The rows of a group lie close to one hidden flat surface of 12 dimensions, which passes through zero. Surfaces can cross.
In the rows, zero is written as 128.
Some rows, each with its group after it:
[111 183 129  83  94 113 149 123 128  94 127 121 145  87 152 129] => J376
[ 66 150 146  70 125 131 118 194 147 109 104 142  84  73 124  82] => J4
[111 129 106  87 135  88 108 137 139 120 171 151  93 170  99 110] => J4
[113 142 104 132 106 145 114 125 137 179 103 126 104 116 111 153] => J376
[ 97 141 127 167 169 152 156  89 134 115 114 129 109  71 159 102] => J234
[ 87 151 111  80 149 133 119 187 145 113 156 153 119 140 121 157] => J376
[156 146 187 170 170 161 138 113 140 104 149 147 112 178  81 124] => J234
[160 146  97  78 128 140 146  90 107 164 102 154 107 142 164 158] => J474
[174 119 161  85 140 133  94 119 118 101 190 103  98 184 158 160] => J4
[127 108 133 141 111  95 114  96  99 158 119 113  80 132 149  94] => J4
[ 88 116 136 111 100 147 110 155 174 142 149  86 107 164 104 174] => J376
[128 129 180 157 135 103 145  75 105 153 153  57 100 129 131 125] => J474
[125 151 149 129 172 128 122 105 163 166 118 146 166 119  80  94] => J834
[120 135 148 132 129 110  84 181 112 159 137 171 117 159 160 166] => J376
[149 119 130 155 111 143 102 129 143 103 166 123 112 169  99 158] => J4
[131 131 130 134 180 120 110 165 120 107 126 166 173  88 122  75] => J834
[126  76 107 128 114 123 137 125 134 135 108 126 193 170 133 102] => J168
[141 159 148 136 105 135 163 109 113  39 176 123 114 141 169 161] => J4
[ 80 137 166 111 123 129 174 172 108  88  87 138 138 111 167  92] => J193
[170  90 121 110 197 113 151  85 142 159 162 124 136 128 140 142] => J474
[162  63 143 180 100 100 116  77 168 128 146 135  99 157 125  89] => J376
[128 160 133  68 137 179 151 147  88  87  96 118 107 133 138 128] => J168
[ 91 122 122 147 110 129 125 137 137  99 185  66 114 141 129 186] => J834
[102 140 159 101 122 109 174 140 127 176  68 104 100  61 116 107] => J193
[110  81 136 100  73 130 120 160 185  58 135 145 133 158 135  97] => J118
[115 131  75 114 147 110  72 156  67 159 134 109 121 105 136 138] => J118
[116 117 174 164  85 136 146 142 155  96 119  82 143 105 114 123] => J168
[134 184 187 119 146 149 122 121  92  98 145 121  74 182 104 121] => J118
[181 121 137  96 128 167  83 152 149  93 157 128 185 145 134 165] => J193
[127  88 136 123 107 137 101 139 198  75 132 150 106 100 132  74] => J168
[112 109 122 142 124  99 150 136  94 168 142  75 139 112 173 194] => J168
[163 160 151  94 138 153 145 165 117 120 134 157 129 152 128 194] => J474
[103 119  89 153 166 118 178 118 106 111 121 178 113 124 181 126] => J168
[ 99 133 145 165 124 113 188 121 135 119 122 145  84 165 100 123] => J474
[167 144 188 157 134 106 141 130  69 137 139 117 156 178 123 151] => J4
[135 139 115 112 163 161 102 155  87 116 144 125 101 131 159 170] => J118
[138 170 114 102 166 165 119 113 102  70 175 141 124 134 170 153] => J834
[188 110 118 135 129 141 136 140 151  90 171 152  99 170  77 175] => J193
[ 96 169 106 108 155 116  74 138 165 162 184 161 100 129 120 166] => J118
[138 171 146  79 168 126 140 126 121 150 142 110 149 113 115 145] => J234
[101 166 128 134  83  95 150 115 116 137 143 139  95 202 102 160] => J118
[152 118 109  91 151 194 105 151 153  85 120 188  80 140 146 138] => J168
[ 81 118  95 115 125 136 167 128 165 149  98 120 101 115  91 122] => J834
[156 181 151 183 145 170  88  93  98 175 118  89 102 105  81 150] => J118
[116 120 123 108 181 163 144 116 109 150 100 120 185 190 132 109] => J193
[152 110 135 113  98 113 143 105 147 133 124  90 163 109 121 113] => J834
[129 151 150 147 129 132 119 117 102 137 120  93  77  85 119 114] => J168
[140  91  88 113 146 177 139  89 175  77 126 128 154 112 141  98] => J193
[156 127 117 102 129 124 129  97 139 146 127 195  45 152 176 147] => J4
[186 142 136 137 168 160 159 145 104 124 118 163 122 115 120 170] => J118
[ 62 169 110 136  79 147 143 120 148 141  96 129 155 124 139 147] => J168
[109 158 168 139 118 100 138 163 109 103 176 105 134 113 160 178] => J168
[ 99 136  83 118 108 120 108  83 161 159 114 111 135  93 112  86] => J118
[ 81 165  90  88 144 106 121 164  88 112 141 150 143 135 150 129] => J376
[115 134 118 181  79 166 128 141 162 104  95 185 111 154 102 126] => J474
[122 119 118 169 128 145  80 101 141 124 109 157 108  96 166  92] => J376
[ 96 169 108 118  93  90  90  78 138 126 146 170 116 154 152  84] => J834
[144 126 165 159 111  90 133 130 156 170 126 171  86 170  72 137] => J834
[148 140 152 154 170  95 162 123 122 131 150 142 157 104 112 121] => J193
[163 102 139 177 117 130 126 163 152 142 134 143 145 132 107 183] => J118
[107 191 151 132 104 132 100 104 186 115 131 190 133 107 129 103] => J4
[164  78 149 178 118 102 145 140 112 157 108 130 113 147 118 129] => J4
[132  66 105 169 138 105 111 142 106 126 136 120 137 108 155 111] => J193
[130 161 114 148  51 172  72  55 180 109  99 133 146  89 140  90] => J474
[107  60 142 154 124 107 137 202 124  98 151 102 103 130 127 139] => J834
[128  74 133 201 103 116 110 186 117 117 135 112 131 101 144 157] => J234
[155 182 151 114  83 169 108 111 111 132  93 122 158 127 148 146] => J474
[185 133 127 141 162 136 142 118 107 181 106 136 168 155  87 155] => J474
[127 146 134 118  87 120 110  41 144 168 110 118 104 122 174 104] => J4
[133 103 112 139  61 133 117 147 131  68 143 102 182 165 124 140] => J118
[116 155 133  70 144 159  83 136 132 166 114  73 124  87  94 121] => J234
[148 113 165 113 169 117 135 167 104 124 109 137 152  97 129  78] => J168
[ 98 132 109  76  96 157 116 105 167 137  92 127  92 156 106 100] => J193
[149 142 117 120 126 127 136 112 130 113 168 144  95 167 126 171] => J474
[125 115 120 146 100 121 138 124 131 155 106 140 188 197  92 128] => J168
[141  95  87 144 154 163 107  65 165 140 121 165 104 168 124  85] => J234
[132  67  73 130  65 127 146  69 166 141 131 112 123 161 153 153] => J4
[103  98 122 173  88 114 121 139  89  52 147 113 146 165 160  84] => J376
[114 130 133 120  98 114 119 141  78 148  87 104 125 133 149 105] => J234
[150 146 111 119 104 108 116 108 135  88 197 143  97 204  84 158] => J193
[170  97 102 170 155 128 127 111 114 169 120 123 132 125  95 140] => J234
[ 99 135 120 125 122 103 156 111 115 191 100  85 111  93 120 131] => J118
[108 196 137 117 155 164 136 144  79  89 137 109 162 124 147 156] => J376
[ 85 138 114 132 107 106 113  83 121 141  99 144  82  83 170  57] => J376
[134 123 148 155 155  83 118 154 153 119 182 171 184 144 137 144] => J118
[ 80 203 147 124 121 112  93 117 112 155 100 182 141 124 169  88] => J4
[110 163 125  74 115 113 143  88 109 129 112  96 110  80 170  98] => J834
[121 155 162 161 187 152 123 166 114 144 126 148 135 130 103 146] => J834
[ 98 122 150 129  88 101 177 164 119  82 121 101 162 162 101 112] => J474
[ 94 187 126 100 117 168 158 101  91 154  54 131 145 143 159 127] => J834
[127 159 129 115 172 147 174  55 108 138 105 143 130 118 178 107] => J234
[126 111 168 140 124 150 106 146 141 132 103 138 134  98 203 130] => J234
[184 122  94  73 123 160 124 114 156 128 143 122 108 126 108 182] => J193
[145  94 122 154  96 172  91 123 143 137 116 117  94 119 173 163] => J474
[132 171 153 110  75 113 145 109  85 127  90 166 115 191 150 109] => J234
[ 99 145 102 166 101 147  46 126 126 124 149 148 108 132 164 142] => J168
[136 144  86 154 162 151 119  77 143 137 144 139 104 111 105 146] => J193
[137  98 101  68 109 110 146 140 124 155 123 104 145 125 152 163] => J234
[153  98 198 122 128 152 103  98 166 145 112  85  98  96 157 108] => J834
[151 137  74  97 154 167 152 163 108 119 101 164 142  80 151 166] => J376
[113 125 166 125  74 115 133 141 141 144 139  45 177 131 110 165] => J168
[156 171 112 149  78 130  88 101 178 126 122 152 177  69  82 116] => J376
[159 141 148  61 136 147 117 139 162  81 171 105 181 147  87 137] => J193
[ 90 175 167 155 197 161  86 116 110 126 150 106 132 135 123 102] => J376
[127 163  57 100 154 122  92 117 120 138 156 174 139 127 125 138] => J118
[103 176 124 144 101 141 117 153 161  61 173 129 121 108  78 152] => J234
[145 127 161  80  62  84 102 163 131 106 142 136  91 130 136 135] => J474
[109 147 149 113 137 157 148 141 166  56 165 117 179 151  99 131] => J834
[112 153  95 100 177 170 106 100 130 157 124 152  91 123 163 140] => J234
[110 151 155  99 141  88 115 181 109 144 121 107 162  87  81  84] => J474
[ 90 116  88  87 183 182 132 159 153 106 105 124  94  87  93  89] => J193
[141 134 150 113 120 113 141 154 125 103 153 155 175 189 140 158] => J4

New rows. What belongs after each?
[113 108 104 127 166 155  97 154 108  75 155 140 114 128 180 121] => J834
[173 113 149 209 109 126 162  87 121 149  97 133 167 138 104 127] => J118
[113 113 163 139 148 158 103 146 169 124 116 101 178 117  91  91] => J193
[102  81 113 119 160 105 117 184 172 133 167 126 107 103 109 141] => J234
[146 136 105 184 192 155 164 128 121 142 127 159 165 111 147 194] => J168
[139 119  96  86 127 133 128 144 167 103 168 135 107 133  95 163] => J474
[124 105 157 171 124 165 154 123 119 144  95 126 147 197 137 151] => J193
[133 119 181 126 185 132 121 148 151 128 121 129 136  76 115  81] => J834
[ 56 149  97 155 127  96 139 129 157 181 114 162 106 147  63 119] => J834
[175 125 176 120 139 118 138 110  94 182 117 101  67 117 149 158] => J834
[102 121 121 106 177 128 163 123 127 108 185  93 107 172 128 164] => J834
[104 169 101  98 155 119  96 106 155 154 146 131 181 130  71 101] => J4
[166 136 138 132 115 131 168  82 144 162 129  85 129 115 107 181] => J193
[ 73 138 161 128  82 174 113 153 172 118  85  82 114  98 120 113] => J193
[100 123 116  86  94 170 143 187 156  94 130 119 117 167 124 193] => J4
[ 84 139 159  96  88  73  98 155 120 148 119  99 109  92 137  79] => J168
[117 148  77 122 163 175 146 128 174 104 116 175 145  60 130 137] => J4
[ 92 102 142 105 159 132 108 131 162 162 136 106  91 102 166 120] => J118
[137 143 105 171 140 122 138 141 123 177 123 173 109 166  70 175] => J834
[185 101 140 103 181 169 119 148 134 116 153 110 105 119 112 163] => J4
[102 148 151 114 136  93 165  74 129 138 165 100  81 199  97 123] => J376
[105 158  88 132 171 101 158 108 108 141 137 191 105 160 106 115] => J474
[124 153 115 162 186 129 120 116 103 141 135 212 130 195 121 107] => J193
[127 109 135 151 113  95  59 128 165 119 164 137  86 133  75  72] => J4
[135 205 168 106  95 130 164  94 111 169  96 114 125 132 106 163] => J834
[135 194 140  90  89 155  69 143 129 127 150 118 108 153 113 189] => J193
[ 61 169 150  96 118 143 175 127 182 112  98 138 147 141  84  91] => J834
[154  84 106 112  57 135 103 109 131 162  78  96 148 144 115 103] => J234
[133 125 169 135 101 122  85 114 178 135 142 107 100 120  79  89] => J4
[153 125  33  75 109 126 153 157 100 124 124 136 158 113 118 176] => J118
[102 122 138 192  79 107  77 175 104 138 135 124  73 119 145 143] => J193
[132 132 138 157  63 105 144 105  98 165  97 110  64 159  98 130] => J474
[125 171 149  83 105 199  80 142 111  73 112  80 125 126 120 104] => J168
[ 87  88 169 147 173 158 102 112 167 151 124 111 147 170 150  83] => J834
[122  65 127 150 118 151 158 123 120 112  90 152 142 175 218 136] => J474
[108  75 147 120 116 144 160 135 155  99 127 102  69 199  89 105] => J234
[103 175 136 141 146 112 106 119 146 146 162 151 133 125 123 133] => J118
[185 121  80 139  91 151 145 113 148 158  90 185 115 146  85 154] => J834
[105 136 122 187 136 125 142 173  74  86 120 159 117 109 159 128] => J4
[ 87 104 155 109 152 118 173 152 142 116 123 133 152 188  98  99] => J834
[127  98 165 133  97 186  79 130 142  94 118 105 129 201 141 109] => J234
[141 170 135 170 120 134 151 148  72  88 133 130 153 163  87 145] => J376
[107 185 176  94 173 120 128 127 120 114 162 126 142 140 135 121] => J376
[144 172 178 126 113 154  53 161 118 136 130 101 134 121  97 132] => J168
[124 153 113 123  92 179 101  85 102  38 130  94 112 183 112  80] => J168
[130 140 155 121 140 103  92 186 146 133 155 120 175  69 122 146] => J234
[154 109 138 145 164  89  74 145 118 157 163 148  95 121 127 126] => J474
[115 127 140 195 131 141  82 142 157  91 169 179  69 144 138 142] => J474
[158 126 142  90 157 166 178 121 140 152  75 147 147 132 124 137] => J193
[141 156 165 120 134 122 117 139  96 148 141 132 111 176 111 152] => J4
[ 96 121 156 124 147 185 112  80 175 118 153  88 114 163 157 139] => J834
[ 74 130 114 103 140 102  96 104 133 177 130 115  76 140 145 103] => J118
[104 109 156 112  87 133 135 154 178  35 174 100 165 147 140 122] => J234
[164 116 136 118 227 137 145 164 113 165 124 193 170 148 151 153] => J474
[153 118 167 142  98 169  91 133 158 131  95 143 180 117 169 131] => J193
[161 144 138 136  91 150 176  85  86 114  98  75 139 107 159 157] => J376
[100 158 100 136 121 122 159 124 129 160 119 131 126 103 145 174] => J118
[154 109 168 142 168 126 113 113 126 185 123 115  88 109 144 122] => J834
[167 145 123 100 193 125 143 156  72 157 106 149  86  99 114 132] => J118
[118 133 118  76 191 129 151 141 150 100 141 157 127 110 117  90] => J376
[196 107 124 117 113 145 146 106 160 144 123 142 119 132 117 175] => J193
[ 98 150  82 137 146 140 165 126 123 108  97 170 128  58 155 110] => J4
[127 102 144  84  93  97 139 155 137  89 134 134 140 155 128  94] => J193
[149 170  80 101 130 151 103  65 133 111 156 128 130 100 156 144] => J834
[ 76 140 179 141 107 178  95 163 138 100  99 144  91 105 212 125] => J234
[141 118 109 143  68 155 133  89 140 154 112 105 126 165 129 178] => J834
[ 95 205 151 144  72 119  89 135 119  90 171 137 101 141 134 156] => J193
[165 127 155 125 164 100 136 161 104 119 140 138 193  86 161 133] => J193
[125 151 106 122 115 152 111 124  94 140 116 131 151 192 128 156] => J168
[ 82 159 164 170 129 129 100 124 160 149 162 107  52 121 116 161] => J834
[117 114  97 103 139 123  86 131 181 165 130 151 172 130  93 101] => J4
[ 75 137 149 135 146 161 130 121 151 119 137 126 159 202 132 121] => J834
[126 140 126 193 113 112 157 121  82 148  99 172 133 146 166 144] => J4
[126 145 132 168 163 126 102 194 123 119 126 166 150  69  93 111] => J834
[150 132 119  98 113  62 109 122 148 134 161 176 166 133 141 113] => J376
[110 155 112 130 117  81 139  99  90 116 158 111  57 137 101 102] => J4
[116 105  90 148 128 116 119 151  99 145 128 101  69 172  39 121] => J234
[145 121  93 145 165 155 193 121 122  63 156 145  96 118 132 160] => J193
[171 120 133  99 139  62 107 156 116 146 158 163 144 126 116 110] => J193
[126 153 140 128 143  87 135 101  97  84 200  90 105 107 151 138] => J168
[159  90 154 160 110 146 114 111 141  88 148 102 159 133 150 124] => J376
[130 138 170 166 118  80 206 115 114  76 138 141 169 123 148 112] => J234
[104 126 117 186 153 115 112 152 156 165 150 124 113  89  60 156] => J834
[ 79 112 111 127 123 117 179  99 156 159 107 130 118 108 180 132] => J118
[ 82 126 108  93  65  99 133 126 153 136 138 124 143 182 142 154] => J168
[132 135 102 108 142  86 104 104 116 173 138 103  95  94 100 102] => J474
[170 153 154  95  98 141 113 179 124 132  86 188 159 139 134 146] => J474
[159  95  64 156  65  91  61 119 112  97 168 134 142 115 172 130] => J834
[136 130 118 144  85 115 112 106 105 130 138 141 137 208 151 154] => J834
[106  78  97 100 125 102 198 101 136  89 149 100 115 194 119 111] => J234
[ 94 122 100 128 128 104 142 180 132 146 119 149 190 162  76 130] => J4
[217 103 141 133 168 153 144 179 137 109 138 172 132 104 112 189] => J193
[151 102 127 134 135 115 104 135 128 135 101 155 160  95 133  70] => J834
[101 167 159 162 156 128 190  94 112 101 114 138 118  89 159 106] => J234
[119 104 144 144 147 132 162 171 105 101 111  70 119  59 102 102] => J4
[106 143 127 116 145  99 156 107 127 125 144  99 135 153  65  92] => J376
[108 163 155 145 186 135 149 146 139  93 146 135 135  98  74 107] => J193
[105 147 144  65  77  89 144  98 127  90 170  77  68 115 162 133] => J474
[141 139 129 140 148  67 155 132  83 197 127 130  95 108 110 153] => J193
[121 128 125 113 141 123 190 110 145 120 132 178  50 205 103 140] => J234
[ 80 128  76 146 142 164 138 103  81  95 141  79 164 143 182 142] => J474
